The same things were measured in two ways. Each way mixes the same 9 hidden numbers, adds some noise and spreads widely along 5 directions of its own, which tell nothing about the thing.
In the rows, 128 means zero.
Some things both ways: the first way, then the second way.
[137 177  86 196 100 129 169 148 152 106 100 136 102 135  72 116 124 102
 111 110 117 127 117 112  72]
[132 181 140  43  82 113 101 106 156 148 195 139  84 115  83 137 136 100
  96 111  84 169 108]

[141 127 115 132 129 130 105 159 116 110  96  84 183 106 126 146 140 110
  77 117 144 102  90  78 159]
[117 124  71 149 187  89 137 142 109 158  88 121 182 138 174 132  96 140
 182 112 137 128 118]

[138 154  83 163  99 124 131 107 169 118 115 112 131 135 115 153 146 137
 130 123 110 165 102 132 134]
[ 90 186 124  76  96 167  84 115 189  84 208 107  65 155 150 127 137 137
  81 111 140 119 200]

[ 87 102  55 150 111  88 125  94 110 108  93 110  63 155  97 134 111 118
 140 121  59  90 131 138 114]
[160 115 154 101 139 171 119 144  96  70 120 124 168  91  99 103 153  84
  89 138 151 152  94]

[129 141 107 127 105  92 138  99 145 113 125 124  68 134  82 105 124 110
 160 113  99 137 145 167 100]
[172 115 125 142 149 127 132 116  95 151  56 119 185 109  77 135 129 117
 120 136 139 135  99]

[110 138 107 173 111  90 124 185 151 147 105  94 103 117 117  92 123 103
 134 119  82 139 148  76  89]
[117 151 192  63 135 100  97 133 183 147 172 135 139 128 103 132 100 204
 120 136  99 111 176]

[109 116 104 123 119 105 126  90 106 133 117 114 103 124 107 131 132 124
 129 151  93 112 151 142 119]
[119  86 159 155 154 146 121 164 123  84 100 118 183 108 145 109 101 142
  94 164 131 116 159]

[117  98 135 134 119 134 153 126 106 113  50 115 182 100 120 198 153 144
  70 160 126  95  97  69 120]
[103  92 174 144 164 136 118 183 162 130 128 126 143  81 103 139  46 176
  86 157  78 107 141]

[112 137 114 163 126 117 134 148 146 121  85 104  96  95  81 150 142  85
 100 144 135 151 151 193 130]
[ 93 107 211  85  94 155 102 178 183  89 191 106 102 112 118 126  82 188
  42 157 107  93 202]

[ 89 115  99 196 117 107 168 155 140 156  78 112 143 121 122 156 134 140
 118 166  56 136 155  78  87]
[112 188 149  84 146  62 130 140 146 105 167 161  89 124  97 150 143 140
 158 127  88 176  62]

[162 136 108 148 122 114 157 119 126 127 156 123 147 138  96  80 110 139
 146 115  85 108 151  99 106]
[147 174  94  99  87 140 118 122 132 136 162 102  83 137 124 145 154 101
  87 108 132 146 142]

[110 156 100 153 124 136 133 108 141 150 143 123  84 144  98 123 129 105
 190 125 107 134 142 160  95]
[158 145  73 119 104 109 147 118 102 177 151 159 109 149 132 144 166  94
 172  90 119 147  71]

[129 135 141 128 105 127 119 110 169 136  77 114  63 114 105 123 148 112
 163 122 158 165  98 131 107]
[161 199 131  95 123  73 104  76 181 176 176 162 107 120  97 122 152 126
 134  90  85 100 153]

[128 214 116 143 142 156 136 190 147 100 113 120 183 100  96 149 125  54
 119  93 181 114  58 116 110]
[129 137 100  87 130 119 140 137 112 108 128 113 124 120 110 124 133  71
 119  84 169 127  56]

[162 127 108 163  86 141 120 119 156 137 100 123 111 145 111 152 150 138
  97 110 145 144 140  80 154]
[167 159  74 121 111 100 158  92  84 204 107 135 132 158 128 160 170 131
 180 113 127 183 116]

[114 204 123 169 105 121 143 150 149 145 179 105  98 149  92 119 159  70
 171 126  95 164 154 167  31]
[108  89 167 134 121 133 148 121 118 191 119 140 134 125  72 143  96 168
 137 146 119 121  97]

[127 148 130 131 133 127 121 155 115 123 159  92 166 124 116 125 141 105
 149 115 105 107 122 119  95]
[133 109 103 164 161 144 141 148  83 133  86 113 161 127 132 123 130 110
 128 132 176 125  87]

[125 139 100 136 117 106 130 103 130 140 113 108 124 129 120 112 127 125
 134 143  97 132 114  97 113]
[125 107 164 104  66 196 125 122 161 129 195 121  92 136 126 124 129 151
  77 123 129  85 204]

[181 114 107 159 111 101 201 111 128  94 124 139 205 114  83 122 122 180
  76 142  73 114 163 113 126]
[126 166  71 123  93 125 138 143 118 167 121  82  66 138 111 178 124 111
  82 130 118 179 106]

[100  74 122  96 118  85 143  77  77 141  75 124 131 132 129 154 127 147
 105 173  75  77 151  56 120]
[105 117 128 136  96 120 106 135 152 178 202 159 101 144 158 117 115 137
 125 121  98  92 155]

[149 104 134 125 114 104 141 132 120 122 107 114 148 126 113 121 130 141
 118 120 104 103 141  69 120]
[149 112  99 167 169 152 114 129 108 154  69 114 190 138 132 137 112 154
 145 145 138 125 158]

[151 104 125 125 120 113 142  99 116 112  78 110 125 163  86 186 144  88
  87 127 155 122 145 143 166]
[140 181 127 116 144  82 162 102 135 100  94 108 110  92  72 145 140  97
 113 105 127 156  87]

[117 144 105 156 131 101 137 106 168 136 128  98  98  82 100  83 130 137
 177 156  80 183 129 208 106]
[129 109 113 164 164 129 115 145 154 130 104 133 167 139 147 141  94 170
 147 133 109  96 173]

[145 130 140 141 136 156 116 147 144 115 124  94 155  92 109 137 150 129
 148 113 146 129  95 153 128]
[178 146  53 158 116 133 163 132  68 196 127 126 108 137 131 147 178  85
 146  92 165 133  61]

[129 156  86 174 120 124 126 131 140 126 109  97 116 107  98 118 133 105
  98 141 123 147 119 146 126]
[117 108  82 154 153 115 137 119  95 127 102 141 181 159 186 119 133 123
 189 128 132 148 136]

[ 73 171  83 145 107 104 118  97 136 190 139 131  52 153 117 129 127  83
 166 156  86 151 188 132 102]
[ 91 145 177  61  79  69 127 129 159 109 213 160  90 149 150 116 149 145
 139 122 108 130 139]

Other things, the second way, with their names:
<115>: [139 148 125 118 101 130 139 122 107 109 164 140 111 140 154 118 181 107
 131 127 133 158 134]
<342>: [ 92 104 169 124 139 144  95 143 159 114 141 127 137 103  98 105  81 126
  76 138 129  83 123]
<238>: [120  64 122 148 108 226 119 134 128 115 146 129 157 162 168 128 116 161
 135 141 134 109 215]
<64>: [130  92 145  71  88 183 105 161 117 158 188 125 137 154 136 116 122 143
 107 123 154 103 139]
<65>: [ 86  93 154 119  59 202 105 161 131 144 178 111  66 181 117 153 119 173
  80 163 150 120 148]
<361>: [162  82 169 139 117 114 204 131 110 137  89 133 143 120  84 150 131 167
 154 114 144  98 106]
<307>: [131 107 183 102  49 130 168 143 124 138 132  97  75 109  72 158 121 144
  57 147 114 146 130]
<395>: [145 155  94 102 138 126 110 167 127 124 158 132 120 131 140 138 136 115
 129 109 132 134 100]
<221>: [109 166  68 117 136 145 114 131 120 126 132 104 108 170 149 151 141 124
 138 115 162 151 116]
<299>: [ 92 121 129 110 144 110 105 166 141  80 145 127 155 148 197 122 110 159
 139 153 103 151 179]
<376>: [141 151 136  93 133 111 116 140  98 104 140 134 162 148 162 112 171 130
 147 148 141 173 136]
<281>: [132  65 178 114  71 167 169 135  86 133 149 125 115 103  80 100 144  70
  78 119 180 103  53]
<148>: [168 134 131  87  71 134 131 134 152 141 195 145  89 119 113 135 144 113
  99  96  94 109 144]
<192>: [105 117 166 121 115 106 153  96 122 167 127 137 132 141 105 128 126 163
 151 137 125 140 137]
<131>: [161 131 112 109  80 201  81 150 133  61 155  96 133 169 179 120 173 131
  68 147 167 117 234]
<211>: [132 143  99 141 173  60 167 112 105 159  63 132 159 105  93 152 111 110
 171 110 108 165  52]
<425>: [ 99  96 102 150 134 138 165 113 128 110 107 121 136 144 140 133 114 123
 159 104 144 118 129]
<311>: [108 161  82 118 141 129  60 100 153 211 146 111 145 169 152 113 106 137
 121 109 153  87 175]
<320>: [178 137 150 128 135 120 173 115 155 125  63 105 128  92  25 176 109 157
 107 103 121 106 126]
<210>: [133 162 148  74 113 130 110 124 106 109 149 106 132 139 119 100 174 104
  94 128 198 136 106]
<135>: [142  92 144 145  77 183 154 120  99 141 134 117 115 145 116 130 155 127
 100 137 160 118 148]
<442>: [145 112 114 148 147 164  92 167 157 117  98  93 151 122 111 142  86 151
  72 132 137  75 163]
<261>: [ 99 112 120 182 207 127 113 124 130 121  61 123 195 109 128 125  79 148
 140 158 106 136 144]
<78>: [125 174 112 127  97 121 139  97 134 122 174 129  86 173 171 130 190 142
 146 113 150 135 179]
<39>: [135 141  63 141 146 123 142 136  72  95  74  99 170 166 195 144 166 125
 167 141 165 195 144]
<167>: [100 152 108  98 144  88 119 123 136 117 107 117 139 153 127 143 115 131
 153 116 138 146  99]
<42>: [137 149 155  86  96 114 145 115 128  83 151 134 114 120 115 120 164 105
 115 125 124 160 121]
<178>: [130 152 143  95 113  66 134 130 125 137 148 131 115  97 112 119 130  93
 101 121 100 149  89]
<301>: [110 223 131  47 118  33 122  79 144 124 157 135  93 106  94 121 153  71
 119 109  93 204  73]
<228>: [121 140 125  93  89  95 145 117 156 147 198 154  92 129 141 125 134 115
 141  88 100 112 124]
<280>: [111  87 161 137 103 132 138 160 134 164 160 147 100 113  89 131  94 136
 102 132 101  99  81]
<375>: [117 156  81 141 141 145  95 106 154 131 148 132 122 153 152 119 132 110
 129 106 136 100 154]
<3>: [151 181 127 104 141  70 201  65  82 114  72 116 134 110  84 141 186  95
 157 109 153 209  75]
<71>: [162  70 133 178 164 111 186 159  74 126  28 115 209 111 123 149 113 166
 150 163 124 151 131]
<417>: [136 135  86 108  51 172  68 112 126 230 217 141  95 183 172 120 152 120
 107 127 121 113 179]
<437>: [105 175  78 123 128  98 129 140 149 120 169 132  87 164 180 154 139 152
 159 106 119 133 150]
<323>: [113  70 134 171 157 182  88 167 151  67  89 111 184 111 131 109  75 127
  73 151 129  77 164]

Some of these things the first way, each followed by its name:
[161 165 133 148 124 117 163 123 212 106  52 116 156  54  96 127 140 132
 117 150 166 218  60 172 148]  <320>
[105 164 159 149 150 131 175 175 110 126 112 112 152  97  78 141 140  65
 123 151 130 112 141 154  50]  <280>
[123 171  96 162 111 127 147 121 140 152 109 132 122 128 109 118 123 109
 119 143 119 136 127  80 102]  <42>
[135 130 117 143 105 131 102 100 149 179 142  99 124 146 145 132 158 143
 151 143 109 164 149  92 139]  <78>
[113 119 100 122 104  80 121 166 121 113  86 113 154 120 134 133 116 126
  91 108  86  85 119  19 129]  <210>
[109 154 105 137 133 129 122 114 109 154 120 108 119 141 117 122 125  88
 141 143 122 117 118  98 108]  <228>
[127 177 111 157  76 130 116 122 160 137  93 113 111 140 117 185 177  96
  76 137 153 174 111 103 116]  <192>
[182 154 120 193 134 153 141 205 131 144 151 102 200 115 105  87 121 113
  84 107 134 110 160  56 134]  <39>
[145 176  95 181 107 144 135 153 184 110 134 109 158 113 102 159 153 125
 130 106 125 170 104 163 125]  <221>
[117 168  99 121 112  83 155 119 111 158 174 142 136 183 114 115 105  94
 163 117  63 100 189  72  90]  <167>
[152 116 135 156 125 109 158 156  96 104 103  87 167 131  89 132 145 101
  71 133 110  99 132  99  89]  <261>
[150 178 139 115  95 144 169  79 131 158 129 177 152 145 105 173 147 121
 103 153 156 132 164  79 118]  <307>
[101 169 123 125 138 109 113 115 148 189 156  99 116 119 139  90 129  98
 197 158  98 171 143 125 103]  <361>
[128 124 116 122 122  92 141  99 103 145 138 113 120 153 107 112 124 112
 135 144  85 114 174 111 111]  <135>
[128 132 111 120 117 111 132  90 135 117 119 113 114 135 106 140 137 122
 156 128 109 133 114 148 117]  <375>
[148 150 103 150  82 130 149 124 105 119  95 142 122 190  95 177 140  88
  63 103 146  85 137  32 108]  <301>
[111 138 122 155 121  69 205 146 114 147 149 138 170 133  97 120 115 128
 134 160  22 114 224 104  60]  <65>
[143 122 126  83  95  81 114 120 118  98 136 117 117 151 110 121 131 116
 139  82 103  94 133  87 117]  <311>
